There are 3 ways to turn a row about zero (a turn may also mirror it). The second row of each pair is the first, turned, with some noise. The first 30 pairs use one turn. New pairs use 3 turns, one after the other, and a turn may come again.
Some pairs, each with its turns in order after it:
[-17  -2 -16 -19  18   2  27  39 -20]
[  6  31 -10  22  -5 -11 -42  -6  14]
supa

[ -9   4  50   2 -14  -9  -8  18 -17]
[-15  10  21  21 -10   1  -7 -43 -21]
rinu

[  5 -15   4  -9 -39   3  54  20  25]
[ 33  37  -4 -49  -6  30   3 -17 -18]
rinu

[ -6  14   8  -4 -10 -49  10  11  28]
[ 12 -44  32  -4   5  -6 -14 -20   7]
mopu

[-12 -19  22  -6  -9  -8  13  25 -24]
[-11  14  -1 -11 -22 -10   5 -31 -25]
rinu

[ 12  -3 -17  18   8  -3  -5  41   0]
[-3  8 11  7  0  0 -9  5 44]
mopu

[ 18   3  43 -22  17 -18   4   7  26]
[-12   5 -10  -2  25  13 -42 -19 -30]
rinu

[  5  16  40  14 -20  10 -17  -2  55]
[  8 -10  15   6 -29  26  61  15  10]
supa

[ 19 -24   9   2  25   0 -10  12 -19]
[-14  10   0  23  22  -4  26   8  18]
mopu

[  3  21   5 -20  15   8  -4 -38  29]
[ 16 -12 -14  22  23  16 -34  17   7]
rinu

[-17  15   3   7 -21  56 -25  -7 -13]
[ 25  39 -38   4 -21   2 -14  19 -16]
mopu

[-30   1 -18   6  11   2   4  13  -5]
[ -3  22  -5  12  -1 -18  25  12   5]
rinu

[ 14   3 -21  19  11   2  32   1 -56]
[ 21 -29 -13 -13   0 -29  43 -34  21]
rinu

[ -3 -35  -9   4  19   7 -18  16  20]
[ 12   9  28 -27 -24   3 -13  -3  12]
supa

[ 33 -29  13 -25  17 -10  -1   3 -25]
[-22  11  24  26  11  -9  37   7  -7]
mopu

[-25  14  -5 -23  25  -3  10   1 -51]
[-30  23   9   4  33  12 -24  26 -30]
mopu

[-34   4 -31  17  -1  -7   1  19  31]
[-11  41   3  -1  10   5  24  30   6]
rinu

[  2  -2 -23  12 -10   0  -7   9  -3]
[  4   7   4  -4 -10  22 -10   4  14]
mopu

[-30  19 -15  -4   1  25  -6   8  16]
[ 18  22   4   0  10 -17  16  -6  30]
supa

[ -9  18  -2   6 -27  32  -5  13  -2]
[ 20  12  18  26  12 -18  21  11   1]
supa

[ 22  23 -26  -4 -11 -16  -5  -5 -12]
[-21 -25   2  12  22 -16  -9  19   9]
supa

[-34   0   7   9  26  15  10  -3  -4]
[  6  12 -14  27   1 -14  20  11 -26]
rinu

[  9  -7  -8  15 -56   1 -30   4 -23]
[-10  -8  44  -8 -43  13   7  -7  25]
rinu

[  5 -36 -23 -24  -7  -5 -36  -4  -6]
[  6 -30  26 -19  -5 -21 -21 -30   3]
supa

[ 51  44  29  34  43  10 -12   5   9]
[-21 -41 -33  10  -6 -37   6  50  38]
mopu

[  7 -18 -10 -32  16   1  11 -14  -3]
[-27   9   5   9  -6   7  13 -15 -12]
mopu

[ 41  47 -43  13   7  -3  12 -10 -16]
[-48  -8 -10  -5  38 -24  -9  41  10]
supa

[ 10 -10   0   0 -13 -27 -14   7 -12]
[ -2 -24   6   8   2  12 -20  -2  -5]
supa

[ -5   5  50 -20  -5 -17  -9   3  -3]
[ -7  -8  -4  30 -21  32  13 -31 -13]
supa

[ 55   7   3  -1  -4 -31 -43   5  -4]
[  9 -33  25  37 -14   5  29  29  21]
mopu

New pairs, each followed by its turns in order:
[ -5  -9   8  13 -40 -33  26   1   5]
[ 31  33   5 -30  10  18   0   0 -24]
mopu supa mopu

[-27 -11  11  -3 -17 -23  -4   9   0]
[ 11   3 -17  11  -6 -21   2  29   6]
supa mopu supa

[ 49 -26  13   8  -4  22 -17  20  -3]
[ 33  23  13  -1   6  43  11  12 -20]
rinu rinu mopu

[  3   5   1   8 -20 -24  22   3   2]
[  7  -6  12 -23  25  -3  12  11   0]
mopu mopu mopu

[ -3 -12 -56   2 -12  19  -6  -8 -49]
[ 20  16 -54   3  -2  18   0 -29 -37]
supa supa mopu

[-56   9 -55   0  28   0   4 -12 -11]
[-25  37  45 -31  30  -8   1  26 -12]
rinu supa rinu

[-36   9  -9  23   8 -48  45  -4   0]
[ 12  27  -2  40 -27  26 -24 -38 -40]
rinu mopu mopu

[-38  10  13  14  18  56  14  -8  -8]
[ 18   8  52  20 -15 -19   8  26 -34]
mopu mopu rinu

[-12  35   4  13  24  29  12  17  55]
[-33   6 -30 -39  -1  41 -25 -12  -2]
rinu rinu supa

[  4 -10  -9 -43  -1  -1  -2 -17 -24]
[-20  17 -12  21  -2  15  32 -22 -13]
supa supa mopu

[  8   2  41  -1 -39  -9 -51  42 -33]
[ 17  30 -17 -19   8  10  -4   6 -84]
supa rinu supa

[-37 -12  47  -8 -24  10  -2   1  24]
[ 24  49 -10  16 -28 -10 -14  10 -22]
mopu mopu supa

[-13 -31  -8 -34 -12 -25  31 -53 -10]
[-21 -35   1  10 -48  40 -39  -6   2]
rinu supa supa

[-16 -56  42  35 -13  38 -12  -7 -32]
[-39 -29  46  14   1 -44 -21  47 -20]
rinu mopu mopu

[ -8  20 -20  36   9 -12  -2  19  -8]
[-12  -4   5  17  23  23   8 -23 -25]
rinu mopu mopu

[ -2  21   3   6  35  15 -55  -8 -38]
[ -5 -33 -40 -15  48   7 -15  10 -33]
rinu mopu rinu

[-19   7  11  15   2 -16   0 -10 -10]
[ -7  -6 -19  17   6   5  -1 -10  14]
supa supa supa

[ -5 -13  30   8 -12   0 -19   8 -26]
[-28   4  22  10  -1 -10   8  26  -2]
rinu mopu mopu

[  0  31  41  24  24  -8 -12 -15  26]
[ 24  -3   1  58 -16  19  13 -10 -10]
mopu supa mopu

[ 16   3  15  27 -11 -12  -4  32  -5]
[-11 -13 -24  -2 -18 -31   7 -15  15]
rinu mopu rinu

[-19  23   3   1  -1 -56 -12  11  -1]
[ -1   4  16 -23   5 -34  11 -32 -32]
supa rinu rinu

[ 46 -22   8   1 -42   0 -32  -7  41]
[ -2 -24  43  18  30 -10 -11  21 -52]
supa supa supa

[  9 -13   9   2   7  53  -2  -4 -14]
[  5  18   3  -5   6  13  26 -20 -44]
rinu rinu mopu

[ 12  -5 -14   7   0 -18  28  -4  16]
[ -6  25   4   7   0  -1 -29 -15   3]
supa rinu rinu

[ 25  31   2  -7 -34   8   6 -56  27]
[29  2 29 17 25 19 45 36 23]
mopu supa mopu

[-10  18 -15 -18  49 -48   6 -19  16]
[-43 -11 -31 -34  -3  33  -8  28  -9]
mopu mopu mopu

[-18   0   3 -12 -12   5   8  23   3]
[  9  18 -13 -18 -10   0   3  -8 -13]
mopu supa supa

[ -3  45  -1 -14 -37   9  23  12 -12]
[ -2 -30  14  17  -5  32  35  -7 -34]
mopu supa rinu

[ -7 -30 -11  -3   0   5   0  -1  18]
[-3  0 11 18 15 21 24 -4  5]
rinu mopu supa

[12 -8 -4  9  8  4 27 20 -6]
[ -5 -22   0 -18   6 -21 -13   2  11]
rinu rinu supa

[-10  10   8  14   5  17   0  -4  22]
[  3   1   4  16 -11   0 -15 -27   8]
mopu rinu mopu

